There are 8 hidden switches. A switch that is on adds its own fixed numbers to the row, and there is some noise. The rows also spread widely along 14 directions, which tell nothing about the answers.
Some rows, each with its switches (1 for on, 0 for off) after it:
[-104 157 -123 88 -96 3 3 -193 36 -337 262 -14 197 309 12 174 108 46 -82 143 -269 35 38 -194 141 -43 -36 24 -95 8 -245 207 -86 158 -13 -76 154 -132 124 -72 485]
0 1 1 0 0 0 1 1
[-180 -52 -36 -45 -8 -326 -137 71 -6 -91 65 104 1 350 86 91 31 31 -37 467 -174 114 22 16 -71 142 70 132 13 29 -120 -110 -116 -12 17 16 31 -253 278 -46 212]
1 0 1 1 1 0 1 0
[-80 186 108 -110 68 -118 31 114 -139 41 -220 217 102 44 137 78 65 9 83 214 -81 -135 -186 -228 75 -15 -52 149 -244 -66 316 47 -155 -6 -166 -211 -35 -251 -62 78 75]
1 1 0 1 1 0 0 0
[17 -346 -3 -127 -52 -9 -204 24 200 -199 -9 362 -201 272 -107 315 -133 -236 -107 332 -190 374 -226 -49 -117 67 -26 147 15 358 -184 74 100 -143 2 -117 -193 -57 111 23 -8]
0 1 0 1 1 1 1 0
[-71 -81 -119 -106 118 -36 -66 54 -23 84 90 -33 -138 180 113 -58 -351 -298 -12 -241 -67 196 28 -320 -84 309 293 72 -75 -39 -65 -7 54 96 204 42 52 -38 132 42 -53]
0 0 1 0 1 0 0 0
[14 -3 -214 -276 -40 76 -255 -22 -291 72 -45 232 132 -16 -161 -191 -101 -138 167 224 84 155 11 107 -6 163 208 161 34 -27 -92 52 -325 47 22 -113 71 -200 -127 217 192]
0 0 1 1 1 0 1 1
[95 89 -80 -108 -103 332 3 -40 144 24 86 217 -15 -4 -131 151 -93 -30 37 -41 -191 156 101 10 257 -211 81 -158 114 57 -335 86 160 -24 -81 83 41 83 24 -64 399]
1 1 0 0 1 0 0 0
[-3 -167 -255 -193 -193 131 -62 85 22 167 23 42 35 7 -151 -82 -58 -156 -39 47 -28 312 221 230 63 18 -42 -96 99 193 -77 122 -16 -50 0 -156 -109 16 37 18 210]
1 0 0 0 1 0 1 1
[20 167 -95 -83 -116 27 42 79 -148 -192 -150 503 -12 -66 146 206 195 -7 69 224 38 331 -143 99 -53 -122 -26 177 -45 -2 153 127 -121 -113 -115 -245 -39 -321 -24 303 71]
1 1 0 1 0 1 1 0
[-188 67 -80 52 -92 -68 168 107 171 -114 131 -21 -110 161 181 239 31 16 -197 -29 -198 175 208 -9 -8 -79 47 -7 -46 65 -171 36 145 -18 120 -32 139 -101 326 -62 280]
0 1 1 0 1 0 1 0
[-229 31 -205 -103 -63 -105 182 -6 -160 142 212 -156 99 -34 36 -71 -79 -15 -165 -25 0 157 309 56 30 222 173 -30 -92 -86 -82 126 -37 68 212 28 141 -155 174 153 239]
0 1 1 0 0 1 1 0
[1 218 -131 8 -13 -71 -110 -66 -291 79 94 101 171 231 -4 47 -47 6 122 163 -182 -3 -6 -214 113 108 65 111 32 -152 -43 -118 -247 99 -236 99 -36 -142 5 36 262]
1 1 0 1 1 1 1 1
[48 235 165 243 56 88 202 -40 -120 -150 -35 -56 -16 61 45 329 -144 43 -183 -249 -343 -48 -79 -390 0 -134 -160 137 -59 16 -227 -159 -24 81 -46 -62 49 118 -50 -49 148]
0 0 0 1 1 0 0 0
[-184 62 93 -86 -60 -362 -45 185 -148 250 -17 -65 37 106 -136 -94 -191 -34 -41 151 -200 76 207 -114 13 141 185 61 71 66 -142 -283 -112 -17 -56 86 -133 -29 52 -120 95]
1 1 1 1 0 0 1 1
[-28 192 -5 3 -43 26 80 78 -294 -100 85 69 103 -26 104 61 142 1 30 -36 -131 177 205 97 -14 -78 -88 50 140 -60 -218 104 -243 -113 22 -121 74 -93 -89 169 163]
1 1 0 0 0 1 1 0
[119 4 -14 -87 44 196 -115 60 161 194 -178 85 -47 222 196 264 241 -44 -193 5 -18 -263 -233 -195 77 -222 -291 197 -99 101 230 88 -81 -60 -235 -161 8 -140 215 -4 336]
1 1 0 0 1 0 1 0
[67 161 -149 125 -147 124 205 -151 -194 98 -10 -107 150 88 34 156 114 151 -216 45 -149 3 68 20 36 -36 -239 61 37 6 35 -118 -113 162 -177 -78 66 -69 184 44 380]
1 1 0 1 0 1 0 1
[-31 47 7 -44 26 183 107 -45 -168 -89 84 169 -65 -53 78 228 -250 -115 -137 -138 -32 211 -94 -196 -100 54 93 185 -158 -6 -192 69 -20 -6 178 -21 145 -125 -46 134 98]
0 0 0 1 1 0 1 0
[-215 -8 -97 24 -65 -83 234 171 204 101 -62 -221 -118 74 102 72 -85 -74 -239 -247 -189 44 209 -180 61 -22 39 -47 -134 147 45 12 240 40 98 -136 -6 31 290 -41 146]
0 1 1 0 1 1 0 0
[0 -32 -359 -90 -57 -42 113 -89 -145 235 144 -5 127 23 -85 -89 -250 -166 2 14 -36 328 110 -42 148 324 36 -195 -108 -148 149 118 21 160 -123 13 -196 -10 -31 111 143]
1 0 0 0 1 0 1 0
[-101 141 -118 -187 -108 151 127 92 -123 221 -41 120 144 -190 -15 -144 -88 -20 48 18 12 134 216 -3 166 -2 118 -2 -49 -21 29 46 -61 40 -28 -128 47 -93 -61 39 269]
1 1 0 1 0 0 1 1
[-33 -9 26 -5 125 60 76 13 -49 -4 -104 76 73 150 270 41 -62 -62 -22 271 -172 -24 -20 -123 -62 150 -195 212 -94 8 54 -93 -75 119 -34 -276 67 -130 108 -31 164]
1 0 1 1 1 0 0 0
[61 130 -124 241 -24 -92 375 -108 -280 -58 94 139 13 63 217 286 -188 -63 -151 37 -239 449 4 -153 -137 261 -159 81 -68 -109 77 -172 13 115 -174 -65 -159 -65 34 125 -26]
1 1 0 1 0 1 1 0
[-1 67 40 -175 36 8 49 -5 -210 -1 155 133 124 -61 -43 111 -50 -128 75 108 -89 135 26 -24 135 -7 37 -57 6 -46 -195 215 -100 -125 57 -36 -80 -95 -229 100 110]
1 1 0 1 0 1 0 0
[67 80 117 -70 12 69 302 94 43 89 33 237 -140 -195 7 317 -312 -152 -98 -23 -204 300 35 -49 43 -48 17 -77 -76 63 -146 -60 216 -92 -44 -32 -167 64 -110 -45 14]
0 1 1 0 1 0 0 0
[87 111 -116 109 -168 -79 -117 101 31 71 -388 -74 -184 226 -16 32 150 -9 -153 -280 -113 64 6 -120 -93 -170 -1 118 189 136 96 -242 -37 51 -178 -102 2 41 296 127 141]
1 1 1 1 0 0 0 0
[-26 -117 141 -160 72 60 -43 32 -8 170 165 -94 -39 64 -110 194 -297 -196 -170 -108 -120 -10 -63 -258 51 55 45 40 -100 158 -229 75 4 -67 140 65 -70 39 -50 -147 64]
0 0 0 0 1 0 0 1
[254 306 -199 134 -8 141 49 -168 -98 73 2 147 165 232 160 220 181 133 29 289 -211 -89 -55 -9 128 -107 -244 61 138 -179 47 -253 -168 210 -400 -16 19 -126 192 -67 515]
1 0 1 1 1 0 0 1

New rows, each followed by its switches (1 for on, 0 for off):
[18 7 -34 31 40 -79 81 -26 -168 201 268 -257 -4 230 136 334 -100 -145 -319 -256 -70 -16 -55 -258 -44 65 -129 61 -106 -30 -44 61 -81 -22 29 124 -52 -85 134 -51 153]
1 0 0 0 1 0 1 1
[123 22 -399 96 -216 115 59 -156 -11 -176 -125 304 -58 131 -74 126 -102 -72 -63 8 -136 483 -117 -51 -44 115 -10 11 -60 53 178 6 70 196 -232 -160 -87 -36 119 247 130]
0 1 0 1 1 0 1 0
[59 143 -176 130 -152 53 -146 -123 -173 9 55 -165 59 275 -167 47 -16 42 -113 -128 -229 16 140 -72 51 -88 26 70 225 22 -399 -203 -172 124 -88 140 89 56 159 -8 480]
1 0 1 1 1 0 1 1
[-72 232 -177 -154 -134 -115 -22 103 77 8 128 187 36 79 13 65 86 -19 140 100 -69 191 160 34 230 -153 302 -181 116 -70 -98 70 54 -40 -50 62 -5 -176 132 -46 317]
1 1 1 1 0 0 0 1
[-30 33 -154 43 -177 -45 86 -16 -158 -56 73 -78 -1 39 -212 -54 -291 -121 -31 -122 -291 429 307 81 -31 141 131 -127 131 117 -300 -90 8 79 35 -50 -55 161 -33 36 64]
0 1 1 0 1 0 0 1
[124 -5 -20 -203 134 14 14 39 -130 213 115 206 179 -10 58 -46 -91 -200 160 366 -129 159 121 74 119 183 -122 -47 82 -96 -63 35 -175 -38 -176 -123 -195 -25 -216 -17 137]
1 1 1 0 0 0 1 0
[178 81 -294 43 -114 205 -187 43 224 -13 -195 258 -158 319 73 42 -12 -93 138 -53 -215 225 -44 -198 29 -71 87 49 192 82 126 -208 49 141 -291 -99 -34 43 292 -37 195]
0 1 0 1 1 0 0 1
[-150 108 -168 -77 -119 -109 186 177 -41 192 -99 -51 21 -123 -148 -113 -156 -38 22 -144 -150 166 257 -75 183 31 176 -169 -23 23 86 -13 109 33 -25 -91 -134 72 -26 71 65]
0 1 0 1 1 1 0 0
[-112 -79 -48 21 -45 -402 45 224 -133 118 -311 -68 -84 144 89 20 -25 -131 -145 61 -91 141 -66 -68 -185 184 -134 148 -123 130 378 -112 -74 -15 -89 -282 -261 -113 132 165 -217]
1 0 1 0 1 1 0 0
[148 -26 -170 -73 -30 85 39 67 -99 137 83 82 53 62 99 129 118 -114 -25 129 -85 232 154 193 -32 -15 -190 3 237 56 -27 -39 -176 -83 -147 -151 -139 -31 23 41 153]
0 1 0 1 0 1 1 1
[-48 137 97 91 -107 18 -90 -81 -41 -168 -207 114 43 95 -250 101 -22 125 -134 72 -273 -93 -112 -316 86 -132 0 258 -45 156 -293 -122 -84 92 -110 -65 26 23 3 56 327]
0 1 1 1 0 1 1 0
[21 268 -60 25 84 -76 128 160 -259 165 -43 211 76 96 380 146 60 -50 128 158 -114 49 2 -132 -38 54 -138 192 -25 -189 282 -160 -214 -6 -279 -152 -106 -231 5 48 53]
1 1 0 1 1 1 1 1
[69 203 125 101 54 1 207 29 21 -174 -51 325 -41 129 322 452 89 34 -65 302 -263 82 -140 -61 -40 -169 -229 153 -71 1 -3 -114 21 -46 -178 -160 -1 -198 113 -60 194]
1 1 1 1 1 0 0 0
[-148 85 -208 -210 -248 -140 -173 70 117 23 -39 47 15 118 -303 -15 -2 -91 31 -50 -45 79 5 -125 318 -181 349 -168 -97 112 -38 226 130 -14 -17 16 -87 -99 68 39 327]
1 1 1 1 1 0 0 1
[180 190 -138 171 -89 192 3 -197 -41 -70 101 121 -130 224 7 324 -53 29 -118 -238 -198 179 -77 -253 29 -106 102 48 167 -53 -269 -148 80 89 -124 245 87 14 255 55 322]
1 1 0 1 0 1 0 0
[213 127 -347 -7 -119 -61 -132 -132 -246 33 -50 199 44 152 -52 90 14 -163 -2 -47 87 283 -229 -116 -19 96 45 77 -4 -120 212 28 -197 119 -249 -35 -185 -190 -7 288 135]
1 0 1 1 0 0 1 1
[160 -7 -96 -152 -32 336 -245 -20 279 16 -93 466 -117 166 -17 113 47 32 121 310 -142 77 -97 -43 94 -101 130 128 235 109 -164 -179 55 24 -176 51 90 -64 277 -65 337]
0 1 0 1 0 1 0 0
[-61 195 -296 60 -95 -202 164 80 -217 -91 -37 107 -54 157 289 78 54 -59 34 -75 -63 395 81 25 -144 138 86 -31 -32 -153 316 15 -40 67 -49 -133 33 -237 199 265 -42]
1 1 0 1 1 0 0 0
[-124 -16 -47 -135 44 -317 -97 199 -44 183 -96 44 106 201 135 -130 176 18 74 399 -86 -2 93 3 -26 210 -63 79 6 -36 304 -71 -283 12 -157 -183 -59 -199 145 -4 49]
0 1 0 0 0 0 1 0
[-6 44 -112 -40 -47 209 168 124 -70 -143 -54 26 119 -85 117 -1 112 -114 26 -54 -173 200 254 128 34 -150 -254 -43 68 101 -81 227 -106 -72 22 -463 27 56 -173 130 175]
0 1 0 1 1 0 1 0
[95 178 24 91 121 38 141 -52 -318 -277 216 147 -43 110 295 330 -97 -190 -6 -93 -152 319 -36 -62 -177 24 -30 117 40 -141 -298 44 -108 -61 132 -48 88 -146 -79 140 32]
1 0 1 1 1 0 0 0
[110 169 -125 74 -186 92 -207 3 65 143 -353 34 42 139 -216 -73 51 66 -69 -90 -153 -119 -70 -278 140 -168 -73 165 62 108 32 -218 -111 171 -353 -88 -107 74 117 -12 383]
1 0 1 0 0 0 1 1
[95 -25 -109 -108 74 -50 -10 75 184 402 122 103 -113 242 149 357 41 -44 -170 166 -77 -83 -91 -130 100 24 -64 18 6 -40 178 -111 60 -48 -237 187 -159 -122 347 -111 237]
0 1 0 0 1 1 1 0
[18 -61 -173 -83 11 136 -196 -148 -18 22 90 180 -62 263 -32 43 -229 -114 17 27 -86 143 -147 -264 39 217 199 111 -32 -33 -100 -7 23 140 0 161 48 -103 213 55 189]
1 0 0 0 1 1 0 0
[-139 101 8 -52 -46 234 -66 75 -131 -63 -184 180 15 -12 2 -208 -190 -17 110 -10 -208 121 213 -91 -14 57 124 265 56 80 -311 -141 -88 52 57 -162 199 -5 7 93 220]
1 1 1 0 1 1 1 0
[-24 68 -206 13 -211 76 -118 -6 112 28 -126 -25 -59 209 -160 -34 74 137 -63 -27 -185 63 155 49 57 -73 115 -32 167 109 -94 -128 -7 127 -79 48 175 34 381 22 366]
0 1 0 0 1 0 0 0
[-94 -35 -36 -257 159 -7 6 228 -24 343 -52 155 -95 65 332 39 -63 -137 -23 120 83 4 31 -75 -97 155 94 190 -83 -51 262 -73 -89 -79 29 -79 87 -264 208 31 17]
0 1 0 1 1 0 1 0
[4 209 -31 210 -209 -55 49 -27 -20 -204 -26 -173 15 106 -254 189 134 69 -207 -286 -329 46 149 -154 134 -303 -94 -41 138 134 -384 29 -35 -11 -94 -58 -66 194 -2 83 338]
0 1 1 0 0 1 1 0
[-106 110 -48 28 -167 -72 60 -22 -27 33 30 7 -29 170 12 243 7 83 -259 -41 -78 79 -36 -177 0 -61 63 102 -96 88 -44 -54 19 37 -26 96 84 -184 288 -34 300]
1 1 0 1 0 0 1 1
[-10 -17 -327 6 -145 -66 -91 -44 -187 -119 0 -53 -10 150 -173 -37 -27 -89 -19 -138 -76 311 80 31 -52 96 146 -55 117 43 -74 75 -89 67 80 -52 6 -14 96 280 79]
0 0 0 1 1 1 0 0
[125 226 -188 116 -81 229 -136 -1 50 -255 -196 322 -28 226 116 76 154 26 159 6 -236 151 -53 -129 14 -148 -75 144 112 -10 7 -53 -143 104 -271 -216 94 -32 101 121 256]
0 1 0 0 1 0 1 0
[72 1 2 13 -71 102 -36 96 127 -126 -156 292 -124 165 153 255 13 -85 -38 218 -183 197 -99 27 -99 -151 -135 171 78 212 -64 -136 20 -42 -118 -231 -47 -106 166 -74 162]
1 0 1 1 1 0 0 1
[150 -18 -280 49 -47 275 -20 -291 -56 34 -105 192 21 220 13 41 -224 -107 -116 45 -126 176 -169 -240 -12 257 -77 196 -144 -21 119 -74 17 303 -242 -84 36 -44 162 150 305]
1 1 1 0 1 0 1 0
[-27 99 -80 -95 -10 -156 -75 93 54 199 -69 201 -82 152 -13 -21 -122 11 97 162 -139 133 16 -178 57 158 292 -8 87 -72 105 -276 11 92 -154 149 -40 -74 216 -65 79]
0 1 0 1 0 0 0 0
[144 58 -173 54 87 61 -279 -103 12 -143 56 -6 2 468 52 52 19 -150 121 -107 -263 -12 -85 -357 71 35 55 26 154 -71 -115 27 -143 131 -133 -14 59 48 108 10 206]
0 1 0 1 1 0 0 0
[69 154 -298 55 13 -142 39 -65 -218 -242 12 288 8 150 180 150 -63 -190 66 37 -48 395 -184 -180 -108 206 63 100 -163 -191 220 95 -118 120 -97 -174 -102 -234 -39 290 -31]
0 0 1 1 1 0 1 0
[-67 45 -82 101 -91 57 -13 121 -35 -280 48 80 -92 110 15 3 -127 -83 66 -144 -294 426 252 1 -117 -10 66 17 210 104 -390 -38 -32 -17 117 -123 80 109 31 38 68]
0 0 0 0 1 0 1 0
[-12 -46 -79 -139 -147 305 -173 4 45 -116 -169 244 86 -28 -257 -126 -44 -23 100 173 -153 158 89 54 153 -140 -6 54 92 204 -323 71 -56 12 -24 -220 48 56 -113 53 359]
1 0 0 1 1 0 1 0
[47 210 -251 7 -21 -130 221 -86 -416 62 255 -190 204 63 110 58 -28 -193 -16 -170 -88 220 180 39 52 162 -70 -178 -38 -214 78 212 -174 68 -37 -108 -76 -91 -139 191 112]
1 1 1 0 1 0 0 1
[-146 182 -81 26 41 75 165 128 -215 -119 63 31 189 -5 286 -265 -68 1 269 107 -220 246 417 45 -70 190 44 69 177 -100 -142 -141 -241 144 114 -279 223 -64 -9 -40 78]
0 0 0 1 0 0 0 1
[-65 14 87 -55 -15 177 -70 -128 -172 -122 129 33 145 29 -285 -11 -276 -30 18 48 -309 62 130 -175 141 37 91 51 37 75 -584 31 -115 50 87 23 120 140 -223 -21 315]
0 1 0 1 1 0 1 0
